There are 9 hidden switches. A switch that is on adds its own fixed numbers to the row, and there is some noise. The rows also spread widely along 10 directions, which tell nothing about the answers.
(in the rows, 128 means zero)
Some rows, each with its switches (1 for on, 0 for off) after it:
[ 85 120 146  86 115 106 137 136 127  92 102 125 164 148 132  86  85 120
  87 117 124 162  91 114 182 147 158 135  93 114 147 121 162]  0 1 1 0 1 0 1 1 0
[121  97 124 147 147  95 130 139 126 157 142  97  84 110 134 136 126 164
 130 146 134  90 135  99 106 143  95 189 121 167 167 141 116]  0 0 1 0 1 0 1 1 1
[170 139 115 120 143 112 128 148  99 149  65  97 118 105 106 112 130 142
  83 141 181 150  94 109 138 121 110 183 123 142 117 140 118]  0 1 0 1 1 0 1 0 0
[152 123 106 143 147  90 118 173  80 104 104  89 129  92 123 109 123 107
 102 144 163 128 122 134 132 148 128 166 101 138 138 121 109]  1 0 0 0 1 1 0 0 0
[148  83 118 123 145 123 141 158 110 135  48 139  92 111 125 128 161  98
 129 148 117 106 157 168 153 147 118 177  91 149 142  99 100]  1 1 0 0 1 0 1 0 1
[146 120 114 113 142 124 140 161 116 133  90 108  89 119 141 115 150 123
  98 138 139 111 162 112 134 123 125 190 106 175 110 105 160]  1 0 1 1 0 0 0 1 1
[141 119 141 158 128  87 138 143 121 131  99  69  99 122 130 134 143 108
 137 162 132 123 137 142 123 138 111 189 115  96 133 115  81]  1 1 1 1 1 1 0 0 0
[117 127 129 126 146 116 107 133 101 131 128  95 124 107 126 131 107 143
 141 159 158 123 118 161 141 157 100 182 117 144 144 137  94]  0 0 1 0 0 0 0 1 1
[ 83 115 153 116 144 109 108 131 113  96 120  98 119 115 117 107 123 140
 161 145 160 143 115 130 150 139 134 166  94 125 138 132  84]  1 1 1 0 1 1 0 0 0
[ 85 128 157 102 123 150 124 111 149 100  98 103 132 140 125 113 135 139
 145 147 140 146 125 141 158 121 134 169  93 126 118 124 112]  1 1 0 0 0 0 0 0 1
[145 104 104 136 136  64 123 178 100 126 119  99  82 107 145 100 124 125
  59 156 159 110 116  73 117 149 115 171 112 152 171 148 130]  0 1 1 0 0 1 0 1 1
[143 116 128 133 122 101 131 132 139 158 106  83 112 124 134 130 123 142
 119 149 119 102 114 120 139 128 104 179 113 134 139 129 102]  1 0 0 1 0 0 0 0 1
[112 110 120 115 135 102 124 155 100 102 108  96 136 112 138  96 127 100
 125 139 141 131 125 142 152 126 132 145  93 119 139 130  99]  0 1 0 0 0 0 0 0 0
[126 132 153 152 121  74 113 113 139 145 119  84 138 130 129 134 102 170
 147 154 125 130  80 118 117 141 118 187 124  95 150 146  69]  1 1 0 1 0 1 1 1 0
[102 119 138 112 121  86 131 142 127 106 158  90 169 130 146  93  69 142
  85 119 104 127  93  76 139 151 156 140 114 128 155 131 173]  1 1 1 0 0 0 0 1 1
[ 90 144 153 117 122 136 128 109 146 116 106  92 133 138 119 117 128 159
 139 153 156 153 111 118 136 114 125 178 112 120 119 141 116]  0 1 0 0 0 0 0 0 0
[116 124 136 159 119  84 129 134 122 117 114  92 142 126 141 133 113 129
 132 157 131 131 103 141 127 151 119 173 102 106 149 130  84]  0 0 0 1 0 1 1 0 0
[117 129 160 150 155 112 122 110 120 167 150  73 147 112 106 152  84 187
 191 138 124 115 111 135 103 149 108 192 140 134 139 136 100]  1 0 1 0 1 0 0 0 1
[128 127 153 121 132  89 144 129 121 160  58 108 133 130 109 116 104 172
 147 123 164 165  96  84 124 110 139 187 132 140 124 148 134]  1 0 1 0 1 0 0 0 0
[ 89 117 149 102 155 120 131 137 103  96 103 105 121 118 137  98 149 103
 175 124 139 147 154 140 154 113 145 163  92 127 108 120 104]  0 1 1 1 1 0 0 1 0
[ 75 114 148  83 170 116  93 124  93 119 141 104 130 100 124  97 107 147
 200 112 148 130 116 144 175 118 128 156  93 146 128 142  73]  0 0 1 1 1 0 0 1 0
[114 127 135 129 107 130 154 143 156 104 129  76 117 145 132 117 129 125
  68 144 115 122 144 108 137 137 132 166 102 123 127  93 178]  1 1 1 0 1 0 1 0 0
[111 113 130 145 154 115 138 145 112 113 126 104 126 105 137 115 140 140
 149 145 145 121 148  99  95 132 132 172 113 154 136 140 129]  0 1 0 0 0 0 0 0 1
[124 104 128  99 161 110 107 158  99 114 108 107 116  98 116  88 127 136
 124 117 151 124 113 100 155 122 142 151  91 157 141 136 112]  1 1 0 0 1 1 0 0 1

New rows. What belongs after each?
[115 132 127 105 136 118 100 152  94  79 121  74 128 107 115  96 118 101
  95 151 174 145 112 160 182 149 123 155  87 114 130 114  91]  1 1 1 0 1 1 0 0 0
[ 88 105 171 139 155  88 116 101 110 149 127  89 135 112 115 127 100 169
 217 143 156 142  93 126 119 137 108 176 129 116 159 171  43]  0 1 1 0 1 0 0 0 1
[114 154 123 127 131 112 118 147  86  82 136  68 168 113 135 116 101  95
 111 151 157 152 124 178 149 154 126 161 108 107 121 113 118]  0 0 1 0 0 0 0 1 0
[130 152 159 145 113 120 142 126 158 132 106  65 100 154 125 140 146 147
 117 161 140 135 139 111 104 119 119 208 127 107 113 118 136]  1 1 1 0 0 1 0 1 1
[158 133 108 154 179  91 110 178  68 109 191  44 127  73 146 107 137 128
 121 121 147  95 146  93  84 127 125 168 115 148 129 132 114]  0 1 0 1 0 1 1 1 1
[127 115 134 143 132  93 136 157 112  95 113  77 110 119 131 111 136 101
 107 151 149 132 136 116 128 144 128 169 103 120 140 118 114]  1 1 1 0 1 1 0 0 1
[108 128 157 154 123 122 156 130 150  84 113  76 120 140 142 123 163 104
 140 148 120 134 155 113 114 128 141 179  96 107 115 105 123]  1 1 0 1 1 1 0 0 1
[132 114 134 141 126 105 129 144 130 130 100 104 121 124 133 133 126 134
 126 149 121 113 121 135 138 145 122 178  97 135 140 115 106]  1 0 0 1 0 1 1 0 1
[113 133 123 130 151  96 125 170 103  94 161  74 150 103 137  84 114 157
 118 104 155 129 130  46  99 104 171 149 104 166 118 134 173]  1 0 0 0 0 1 0 0 0
[127 131 121 122 153 109 109 156  98 106 132  81 113 103 134 108 136 115
 125 136 144 118 131 136 151 125 118 167  90 134 128 123  99]  0 0 0 1 1 1 0 1 0
[109 141 149 107 130 131 138 120 119  93  48 121 147 127 119 109 140 123
 152 139 171 183 117 140 159 121 144 178  95 131  95 120 110]  1 0 0 1 1 0 0 0 0
[ 92 120 152 135 151 121 126 111 114 119 103 120 142 109 120 126 123 149
 193 150 145 145 115 143 125 145 122 182 113 127 130 141  80]  0 1 0 1 1 0 0 0 0
[117 105 140 127 153  89 127 127 130 148 121 111 115 111 131 110 117 175
 160 123 112 112 113  74 116 117 134 176 119 144 142 148 115]  1 1 0 1 1 0 0 1 0
[147 126 119 157 137  95 146 154  90 122  84  91 116 108 123 129 133 104
 112 166 168 145 136 142 109 154 109 188 126 124 132 127 111]  0 1 1 0 1 0 0 0 0
[133 102 121 122 146  91 112 168  96 131 131  71 106 108 136 104 136  99
 137 133 114  91 136 152 156 113 121 145  91 107 147 121  75]  0 1 0 0 0 1 0 0 0
[154 143 140 134 169 110 118 134  80 152 121  49 136  90 109 127 122 148
 178 123 173 136 123 131 118 117 111 191 134 140 101 137  85]  1 0 1 1 1 0 0 0 1
[155 115 100 137 165  70 118 168  79 146 123 107 139  81 134 108  95 159
 122 125 140 109 113  88 102 136 135 170 126 171 147 145 137]  1 0 0 0 0 0 0 1 0
[112 165 131 131 145 160 116 127 115  72 171  29 133 103 113 111 153 137
 104 148 200 150 135 114 117 116 110 175 109 134 102 133 119]  0 1 0 0 1 0 1 0 1
[146 108 115 142 164  97 124 167  82 120  81 120 118  88 129 122 140 109
 157 140 137 118 145 151 131 147 132 176  96 148 128 111  95]  1 0 0 1 1 1 0 0 0
[102 150 152 136 127 138 134 131 142  90 147  61 126 136 136 113 150 131
 128 141 143 135 137  98 117 110 135 172 100 120 109 122 133]  0 1 0 1 0 1 0 0 1
[117 119 156 131 133  88 140 135 123 126  55 136 121 137 130 120 122 144
 143 148 151 157 115 107 116 145 149 194 120 131 139 137 124]  1 1 1 0 0 1 0 1 1
[124 151 141 115 127 146 126 140 130 109  71 101  98 139 121 133 154 120
 115 160 166 145 148 162 147 132 123 202 100 138 102 100 132]  1 0 1 0 0 1 0 1 1
[112 157 139 139 144 125 122 145 120  97 161  60 131 120 133 115 138 137
 127 140 141 126 144 109 103 111 139 176 110 120 112 125 143]  0 1 0 0 0 1 0 1 0
[148 138 127 121 155  99 101 149  96 128 111  72 117  99 113 111 126 141
 128 132 175 133 106 121 138 123 117 178 112 137 134 142  86]  1 0 0 0 1 1 0 1 1
[167 115 109 159 156  91 133 171  81 152 129  61 118  90 132 133 123 120
 133 143 133  94 155 136  97 140 110 180 129 147 132 115 118]  1 0 1 0 0 0 0 0 1
[143 142 153 137 143 140 138 124 136 157 119  64 136 128 113 140 129 155
 161 132 109 111 142 139 109 110 123 189 129 118 106 112 129]  1 1 0 0 0 0 0 0 1
[110 114 133 145 159 106 118 146  94  93 117  91 111  97 134 116 160 105
 174 154 150 126 147 148 129 133 121 172  91 122 128 128  61]  0 1 0 1 1 1 0 0 0
[121 123 142 128 129 124 134 119 146 141 118  97 135 127 123 130 105 163
 127 135 111 114 106 111 139 141 119 175 111 144 138 124 134]  1 0 0 1 1 0 0 0 1
[113 140 141 114 133 117 135 133 116 106 117  72 129 123 121 100 130 136
 112 130 175 161 114  94 137 111 128 168 111 129 109 135 126]  0 1 1 1 1 0 1 0 0
[133 131 123  94 149 138 105 149 118 142 139  71 128 111 121 114 118 144
 129 113 113  95 137 156 165 103 122 159  96 138 115 104 122]  1 0 0 0 0 0 1 1 0
[ 95 140 148 109 149 165 120 122 139 122 154  83 127 128 124 127 136 158
 161 121 121 111 155 143 137 107 127 175  99 150 109 112 136]  0 0 0 0 0 0 1 1 1
[128 121 157 125 142 106 151 123 141 169  91 106 120 139 129 127 130 155
 174 110 102 123 124  97 122  99 130 184 122 135 127 135 126]  0 0 0 1 1 0 0 1 1
[128 132 148 114 127 104 128 141 121 126 102  76 117 136 125 105 130 132
 110 134 161 146 105 106 148 114 125 169 107 119 124 132 107]  0 1 1 1 0 1 1 0 1
[108 106 153 117 140  98 125 124 134 163 116 102 116 127 126 124 107 178
 168 123 123 113 116 108 129 120 123 181 119 150 144 143 106]  1 0 1 0 0 0 1 1 1
[157 157 145 145 142 127 134 137 122 134 103  73 135 121 107 134 129 143
 130 140 133 132 126 130 113 128 126 195 121 114 100 109 130]  1 1 0 1 1 1 0 0 0
[142  95 126 125 163 111 134 155 109 168 104 111  91 100 115 124 130 165
 140 118 133  96 144  99 120 126 119 184 113 189 136 121 136]  1 0 1 0 1 0 1 0 1
[147 169 138 130 142 104 123 147  90 101 111  67 175 117 129 112 111 113
 124 125 160 165 105 137 130 128 142 171 115 109 105 127 122]  0 0 0 1 0 1 0 1 1
[123 120 126 155 133  95 130 148 113  89 111 119 142 108 134 123 114 120
 111 161 129 131 115 124 121 178 137 172 102 126 147 117 122]  1 1 0 1 1 1 0 0 0
[122 132 136 100 141 118 113 149 125 137 107 117 127 130 119 106 106 155
 113 125 119 123 107 119 153 123 140 163 104 135 135 126 145]  0 1 0 0 0 1 0 1 0
[ 84  96 144 107 115 118 160 142 154 111 102 123 133 152 140 100 126 122
 124 109  85 123 138 105 162 109 156 138  80 133 142 105 163]  0 0 0 0 1 0 1 0 0
[ 98 135 140 105 131 143 116 111 157 129 118 125 118 128 125 123 115 186
 117 152 122 117 110 110 145 136 122 186 106 156 125 127 143]  1 1 0 1 0 0 0 1 0
[130 122 139 128 179 123 113 141  82 155 152  46 110  91 110 124 134 136
 201 119 152 104 154 152 125 104 102 176 119 142 119 131  71]  0 0 1 0 1 0 0 0 1
[115 126 150 115 156 133 122 130 104 150 118  96 136 113 112 126 106 154
 171 136 137 125 124 151 134 134 119 176 122 140 125 129 112]  0 1 1 0 0 0 0 0 1
